There are 10 hidden switches. A switch that is on adds its own fixed numbers to the row, and there is some noise. The rows also spread widely along 14 directions, which tell nothing about the answers.
(in the rows, 128 means zero)
Some rows, each with its switches (1 for on, 0 for off) after it:
[173 116 142 104  87  87 105 110 147 172 152 207 196 118  92  91 144 135
  85 121  69 173 112  90 189 131  94 119  98 136 117 166 133 106] | 0 1 1 1 0 1 0 1 0 1
[166 133 111 146 136 114  77 151 133 135 114 119  72 152 153 123 196 152
 145 104  86  59 106 125 114 167 131 142  51 135  95 100 110 136] | 1 1 1 0 1 1 0 0 1 0
[105  56 109 158  70 181 148 139 115 132 129 169 181 163 114 109 125 150
 109 101 121 160 135 112 149  95 142 142 142  99 161 117 111 114] | 1 1 1 0 1 0 0 1 1 0
[129  70 119 128  77 165 111 167 110 119 147 142 120 147  92  77 142 164
 162 157  86 136  81 128 132 143 104 124  84 111 146 130 123  86] | 0 1 1 1 0 0 0 0 0 0
[163 104 118 125  97 114 133 151 115 137 129 138 132 155 128 125 110 132
 125 144 107 135 104 104 122 145 101 146  82 122 124 138 136 120] | 0 0 1 0 0 1 0 0 1 0
[126 116 125 163  99 137 126 122 135 144  81 152 124 119 124 109 124 131
 105  88 114 105 113 134 143  88 128 143 157 109 126 132 117 161] | 0 1 1 0 1 1 1 1 1 0
[134 174 116 125  56 110  77 123 128 128  70 206 164 171 136 169 126  69
 141 145 122 117 155 182 108 116 111 149 158 103 181 126 119 150] | 1 1 0 1 1 0 0 0 1 0
[115  93 143 158 126 149 124 149 134 132  90 128 104  79 124  87 116 169
 123 108  88  99  76  84 186  95 147 141 137 141  90 156 111 125] | 1 0 1 1 1 1 0 0 0 0
[135 182 152 123 131  77  79  84 173 146 130 172 105 137 135 132 162 140
 145 119 121 104 170 158 144 144 154 113 116 139 171 128 132 141] | 1 0 0 0 1 1 1 0 1 0
[168 144 144 126 103 125  91 108 156 150 125 131 120 109 114  96 105 131
 137 126 118 134 138 129 120 120 120 116 136  84 109 157 109 141] | 0 0 1 1 0 0 1 1 1 0
[173 146 137 120 118 127 121  91 150 109 139 124 100 108  95 133 106 139
 134 161 125 103 140 171  81 164  82 132 123 143 140 118 164 147] | 0 1 1 0 0 1 0 1 0 0
[110 163 162 100  90 104 116 106 156 164 142 203 179 158 143 101 151 126
 107 133  70 154  91 116 113 166  71 167 112 138 100 162 162 147] | 1 1 0 0 1 0 0 0 0 1
[144  84 104 135 136 177 111  95 117  77 157  98 119 130  94 152 123 172
 148 105 139  99 157 131 114 152 126  88 109 168 145 102 100 103] | 1 1 0 0 0 0 0 1 1 0
[161 146 122 127 103 120  81 118 143 109 151 153 124 156 111 136 159 139
 171 133 110  95 172 164 117 158 130 101  89 129 187 113 115 100] | 1 0 1 0 1 1 0 0 1 0
[157 126 102 113 135 108  88 115 121 130 131 139 141 148 129 153 160 131
 123 110  96 102 108 110 135 158 109 117  72 164 104 124 107 113] | 0 1 0 0 0 1 0 0 0 1
[172 116 145 144  75 123 158 151 121 101  88 149 107 101 121 134  91 146
 137 193 112  82 161 149 121 148 128 170 138 119 149 125 178 155] | 1 1 1 1 0 0 0 0 0 1
[126 132  96 176 134 189 111 108 153 111 116  85  97 119  86 138 114 156
 146 137 148  90 139 164  76  83 136 111 161 140 118 100  98 171] | 0 1 0 0 0 1 0 0 0 0
[229  74 137 104 145 120 153  94 129 133 175  77  80  85  79  87  79 148
 126 120 153 161 144 112 133 159  86 110  86 117 143 147 156  86] | 1 0 0 0 0 1 0 1 1 0
[131 123 146 128 117  77 114 136 112  98 114 143 107 131 134 158 150 157
 156 136  87  56 147 134 176 159 170 124  87 167 177 130 133 100] | 0 0 1 1 0 0 0 0 0 0
[182 101 118 132 150 130 122  89 118 126  79  88  94  49  95 117 101 114
 126  69 143  91 137 140 179  91 129 113 169 109 137 153  98 115] | 0 1 0 1 0 0 0 0 0 0
[174 131 141 162  96 124 152  96 148 140 114 118 114 119  82 103 105 115
 124 102 141 122 179 170 117  83 123 136 164  91 181 145 142 150] | 1 1 0 0 1 0 0 1 1 0
[151 165 133 145 113  95  96 146 127 150  91  95 101 173 147 168  57 104
 153 148 120 113 126  93 119  96 157 120  92 113 102 167 101 133] | 0 0 1 1 0 0 0 0 1 0
[132 126 103 136 123 117 119  82 120 132 123 123 135 190 128 170 152 100
 133  81 148 115 161 174 100 135 138 131 120 113 187  99 119 123] | 0 1 0 0 1 0 0 1 0 0
[145  95 113 134 153 110 133  95 132 145 161 135 149 167 154 157 174 171
 111 102 125 117 183  91 158 163 180 129  85 143 135 106 130 114] | 0 1 0 0 1 1 0 0 0 1
[170 129 122 127  53 133  86 204 119 134  85 193 140 105 167 132 109 139
 158 207  95 112 165 103 181 117 168 147 117  85 123 136 112 111] | 1 0 1 0 1 0 0 0 1 0
[178 149 114 118 123 110 108  98 122  95 103 120  95 119 112 176  91 102
 155 142 160  92 170 179 104 147 112 120 134 142 179 113 130 137] | 1 0 0 0 0 0 0 0 1 0
[177  87 120 122 115 114 131 116 121 142 138 160 159 124 110 110 127 150
  99 106  95 142 119  78 166 152  98 129 101 146 107 150 137 109] | 0 1 1 1 1 1 0 0 1 1
[127 125 137 129  75 161 104 114 143 119 117 168 158 106 123  85 143 145
 140 112  92 111 131 140 117 137 111 136 162  88 113 154 107 146] | 0 0 0 1 0 0 1 1 1 1
[110 101 147 147  86 101 132 122 143 188 144 166 126 183  53  83  53 129
 109 157 140 238  80 105 151  59 110 104 109 150 168 165 161 119] | 1 1 0 1 1 0 0 0 1 1
[121  79 132 130 103 134 143 136 104 100 116 141 118 133 119 117 115 147
 135 128 114 119 104 125 132 150 109 150 119 143 154 133 141 120] | 1 0 0 1 0 0 0 0 1 0
[137 140 148 124  97 137  89 119 145 125 113 153 142 126 118 141  70 143
 150 143 103 125 152  97 172 114 138  95 130 129 140 175 114  92] | 1 1 1 1 1 1 0 0 1 0

New rows. What belongs after each?
[149  45 139  94  99 150 125 162  81 101 101 140 127  65 141  98 104 154
 138 123  85 117  85  79 209 157 117 141 107 117 113 161 118  59] | 1 0 0 1 0 0 0 1 0 0
[175  95  97 140 109 111 116 143 122 130 130 153 121 143  74 133 115 140
 106 144 118 139  93 118 135 114  92 117  79 191 137 111 132 131] | 1 1 1 0 0 1 0 0 1 0
[149  81  97 144 114 151 131 145 103  92 117 125 131 120 136 164 120 167
 149 142 132  84 186 113 163 130 183 118 122 131 158 111 101 107] | 0 0 0 0 0 1 0 0 1 0
[150 145 147 100 113 103  85  99 161 163 147 164 108 161 146 123 143 140
 151 167 143 156 172 151 117 175 146 135 104  89 168 116 158 125] | 1 1 0 1 1 0 1 0 0 0
[150  97 119 131 118 138 142 122 116  87 126 150 152 114 119 174 112 170
 114 155 110  88 156 104 154 154 133 129 116 194 127 118 142 126] | 1 1 0 0 0 1 0 0 0 1
[132 117 124 161  89 171 125 126 139 129  91 121 116 114  89 125  54 130
 148 141 151 129 147 149 143  54 150 108 176 104 162 136 116 136] | 1 1 1 0 1 0 1 0 0 0
[137 109 124 172 106 136 132 122 158 151 171 131 135 153  73  87 166 158
 119 124 114 144 120 141 101 101 128 128 106 143 129 112 121 156] | 1 0 0 0 0 0 0 1 0 1
[162 111 119 130 115 123 128 105 130 129 128 145 104 137 114 137  97 138
 137 147 155 133 174 149 127 143 134 122 122 113 181 108 154 121] | 0 1 1 0 1 1 0 0 1 1
[140 126 123 145  72 144 141 128 148 162  94 177 186 125 102 127  62  95
 100 151 142 180 137 127 144  50 119 145 184  94 154 151 117 151] | 1 0 1 0 0 1 0 0 0 0
[122 149 139  74 106 126  61  74 128 148  94 167 135 128 141 155  70  72
 151 110 160 169 149 158 173 117 126 100 154  73 196 152 110  69] | 1 1 0 0 1 0 0 1 0 0
[190 134 129 133 127 117 121 123 139 137 127 128 109 123 145 134 117 156
 125 166 115 106 159 102 106 171 121 150 107 128  79 133 156 154] | 0 1 0 1 1 1 0 0 1 1
[115 103 118 144  99 140 110 128 128 111 116 169 120 123  78 130 113 155
 139 166 121 123 120 156 151 105 126 113 143 168 177 119 142 122] | 0 1 0 1 1 1 0 0 0 0
[180 112 109 111  83 115 111 167 110 142 119 164 145 139 140 136 122 127
 130 179  97 133 123 106 139 150 106 150  83 120 110 128 143 111] | 0 1 1 0 1 0 0 0 0 0
[139 110 121 161  56 148 151 183 104 130  97 132 151 153 130 109  98 123
 142 139  83 106 109 106 125  97 118 160 120  96 115 163 119 129] | 0 0 1 0 1 0 0 0 1 0
[148 114 140 130 122 100 104 121 143 118 137 159  89 118 115 144 145 174
 137 158 116 101 153 145 162 152 156 117  87 164 175  95 149 116] | 1 1 1 0 0 1 0 1 0 0
[172 117 148 121 116 118 126 129 124 115  96 117  64  63 113 100  70 151
 148 165 128 102 120 129 138 144 113 127 136 126 112 155 154 139] | 0 0 0 1 0 0 1 0 1 1
[112 107 131 151 153 112 180  48 136 148  84 131 161 124 131 160 103 111
  52  32 159 129 133 122 147  89 134 159 195 138 137 137 133 184] | 0 1 0 0 0 1 1 1 0 0
[181 131 136 111 167  83 115 105 119 124  94 100  83  94 150 143 130 121
 120  75 104  66  95 110 155 166 104 144  89 162 100 141 131 117] | 1 0 1 0 1 1 0 0 0 0
[129 143 160 107 127  55 107  90 135 129 101 195 120 133 140 166 119 134
 115 132 108 107 142 131 187 165 143 130 109 176 180 134 171 113] | 1 1 1 1 1 1 0 0 0 1
[202 138 131 168 112 145 140 123 142 122 102  78 114  98 102 132  78 138
 144 108 115  70 186 112 142  91 140 114 139 105 121 167 109 128] | 1 1 1 0 1 1 0 0 1 0
[162 139 107 151  64 121 131 129 139 135 118 207 209 155 108 130 169 115
  95 124  87 121 154 141 115 118  87 165 141 138 143 127 131 166] | 1 1 0 0 1 1 0 0 1 0
[198  93  90 121 124  88 110 157 117 164 126 163 126 130 119 151  90 130
  85 178 148 180 106  75 155 123 120 127  70 177  88 100 131 140] | 1 0 1 0 0 0 0 0 1 1
[122 114 144 146 127 125 130 119 117 125  58 111  81 106 129 129  83 117
 127  96 124  91  90 132 147 107 127 152 151 128 129 147 134 136] | 1 1 1 1 1 0 0 0 0 0
[101 147 174  91 135 135 100  77 149 122  94 156 108  74 154 109  79 128
 119  94 110 121  82 122 144 157  81 141 159 131 106 170 142 122] | 1 0 1 0 1 1 0 1 1 0
[221  98 101 138  95 113 115 136  93 109  66 138 125  46  78 116 103  90
 119  73 115  86 130 146 201  76 102 113 150 134 157 149  95 102] | 1 0 1 0 1 0 0 1 1 0
[ 65 105 181 125 112 149 118  93 153 125 167 136 109 146 116  77 113 182
 156  95 110 147 111 121 148 142 141 102 117 119 168 159 133  89] | 1 0 1 0 1 0 1 1 1 0
[116  96 155 139 115 145 122 109 139 109 122 147 121 103 122 124  85 174
 136 124 127 119 163 108 176 127 174 106 142 122 159 144 122 106] | 1 0 1 1 0 1 0 1 1 1
[109  94 143 122 143 176 110  78 159 145 170 120 131 102  78  92  83 175
 113 106 131 183  93  94 149 107 106  89 134 159 102 148 118 102] | 1 1 1 0 1 0 0 1 0 0
[ 55 107 135 118  93 110 100 113 116 130  89 225 186 139 107 153  88 114
  89 111 105 175  56 110 202  85 116 121 149 203 161 144 117 108] | 1 0 1 1 1 0 0 1 0 0
[216 163 116 119 161  68 131  56 149 149 134 101 146 123 114 171 131  96
 101  81 143 105 189 139 121 136 117 124 124 139 137 144 121 148] | 0 0 0 0 0 1 0 0 0 0
[116  95  97  95 141 120 109  60 126 134 122 192 148 114  97 146 120 113
  87 103 173 175 105 165 141 136  90 119 158 165 181  83 135 131] | 0 1 1 0 0 0 0 0 0 1
[111 153 139 153 124 116  89 101 161 139 125 145 101 127  98 131 115 140
 136 128 132 123 125 151 136  93 152 102 128 163 143 116 120 145] | 1 0 1 0 1 0 0 1 0 1
[153 141 152 108 133  80 118 103 156 158 158 156 123 153 132 132 126 143
 114 154 117 152 126 116 129 168 116 141  80 155 135 128 168 129] | 1 0 1 0 1 1 0 0 0 0
[184 105 114 151  83  75 143 189 110 173  84 174 151 130 124 115 105 119
  79 166  84 150  78  68 171  88 107 174 100 155  76 165 145 159] | 0 0 0 1 1 1 0 0 1 0
[139 147 143 142  80  95  98 138 130 149 103 145 124 159  75 138  66 103
 144 145 104 139 112 131 175  54 127  93 100 148 174 172 125  96] | 1 1 0 0 1 1 0 1 0 0
[ 99 116 127 145  78 104  90 159 118 132  81 189 114 184 149 150 131 128
 139 147 120 126 109 139 144 117 167 143 104 123 174 109 122 137] | 1 0 0 1 0 1 1 1 1 0
[186 120 127 124 104  77 141 117 133 147 114 184 132 106 106 142  75 123
  84 171 145 161 142 128 144 122 110 141 128 151 147 122 171 159] | 0 0 1 0 0 1 0 1 1 1
[164 131 130 114 134 125  90 132 140 154 120 115  86 137 169 115 126 127
 144 125 128 124 113 110 111 161 126 146  81  78  99 127 113 122] | 1 0 1 0 0 1 0 0 1 0
[182 130 124 177  66 102 168 152 135 159  91 161 155 139 135 117 143 113
  96 147 109 119 166 138  99  98 136 204 155  77 118 133 146 206] | 0 0 0 1 0 0 0 1 1 0
[117 139 121  70 150 131  40  84 156 181 136 165 111 121 144 139  79 112
 127 159 177 219 105 124 144 124 128  93 121 104 127 121 105  98] | 0 0 0 0 0 1 0 1 0 0
[130 111 138 139 140 155 114 134 133 109 121  88  87 106 104 130  46 168
 140 146 116 116  83  77 137 114 117  99 106 182  83 159 116 117] | 1 0 1 0 0 1 0 0 1 0
[191  78 110 123  80 134 160 118  97 103  97 166 177 100 108 141  98 115
  97 123 108 116 134 130 140 152  74 159 147 131 137 130 160 126] | 0 1 1 1 1 1 0 1 0 1
[142 114 108 136 127 144 108 117 138 137 140 118  91 146 116 109 153 150
 142 128 138 126 127 149  90 137 123 132 110 111 128 103 119 143] | 0 1 0 0 0 0 0 0 1 0
[140 164 143 146  94 132  89 131 150 141 108 114 116 149 100 133  80 118
 147 132  95 111 103 122 123  81 117 107 107 127 111 165 105 124] | 1 1 1 0 0 1 0 1 0 0
[135 170 137 147  79 107  80 115 154 169  70 190 141 131 128 141  87 103
 123 140 128 139 161 139 164  60 159 119 172  92 149 159 112 154] | 0 1 0 1 1 1 1 1 1 0
[162  75 117 121 127 122 132  89 113 114 149 125 144 108  34 117  81 148
 101  81 117 147  87 105 180 105  69  66 107 217 146 158 127  87] | 0 1 0 0 1 1 1 1 1 0
[104  71 150 116  98 133 148 104 129  98 176 167 112 111  53  76 132 176
 151 153 129 155 122 185 149 148 105 114 124 159 244 116 174  88] | 1 0 0 0 0 0 0 0 0 0
[173 111 112 113 127 136 114  89 119 113  99 136 153  97 136 146 104 123
 119  78 130 101 156 112 155 148 116 119 157 113 125 145 100 117] | 0 0 1 1 1 1 1 0 1 0
[214 118 114 112  62 119 116 164  92 119  77 150 127 127 146 173  56  93
 147 178 136 118 182 125 148 129 133 140 108  79 156 132 131 101] | 1 1 1 0 0 0 0 1 1 0
[165 115 138 114 120 101 113  95 137 127 117 163 105  97 124 116 160 145
 120  99 130 106 162 156 156 155 131 133 129 121 170 113 139 132] | 1 1 0 0 0 0 1 1 1 0
[161 119 118 117 103 153 114 118 132 118 116 165 151  69 132 131 110 146
 139 151 138 124 203 133 168 119 156 123 176  92 151 133 107 121] | 0 0 0 0 0 0 0 0 1 0
[149 123 160 130 124 104 130 102 146 158 137 116  81 122 118  78 111 143
 148 128 136 145 149 141 134 130 139 135 129  83 163 160 151 121] | 0 0 0 1 1 0 0 0 1 0
[210  41  72 129 124 144 146 102 110 155 130 134 138  99  44 115  61 118
  89 145 194 214 132 125 155  84  96 104 148 130 160 106 139 114] | 0 1 0 1 1 1 0 0 0 1
[139  69 125 133 115 175 149 103 137 131 157 125 172 137 104 113  89 164
 112 116 132 166 121  82 133 132 114 123 137 132 116 145 124 115] | 1 0 1 1 1 1 1 0 0 0
[147 146 145  93 128 146  86 125 139 122 109 141 115  85 199 129 120 153
 148 137 101  92 140  93 140 187 129 148 122 102  66 146 116 118] | 1 0 1 0 1 0 0 0 1 0
[189 114 117 146  55 140 122 120 124 101 116 160 162 115  55 108 134 116
 134 107  95 101 159 175 124 107  84 119 147 116 183 139 114 126] | 1 1 1 1 0 0 0 1 1 0
[173  66  85 103 104 121  67 172  87 132  84 193 131  90 173 153 131 143
 132 145 131 127 149  84 240 128 191 109  95 113 135 105  86  72] | 0 0 0 0 1 1 1 1 1 0
[154  79 114 143 112 152 117 136 126 109 144 151 110 129 132 112 180 185
 133 136 109 106 150 129 118 176 139 151 101 131 126  89 137 131] | 1 1 0 1 1 0 0 1 1 0
[136 108 116 155  97 156 129 137 138 122 129 137 132 149 146 138 126 164
 135 154 136 117 170 125 105 131 164 144 131 100 127 107 124 159] | 0 0 0 0 0 1 1 1 1 0
[198  68 111 141 128 170 129 135 108 115  90  79  93  44  73  77  84 129
 140  93 122 104  92 118 169  89  93 117 150 112 111 162 104  95] | 1 0 0 1 1 1 0 0 0 0
[128  93 100 124 149 139 110 116 108 120 120 115 136 133 122 165  91 150
 106 100 124 125  90  70 152 124 121 102 102 191  88 134  91 112] | 0 1 1 0 0 0 0 0 1 0
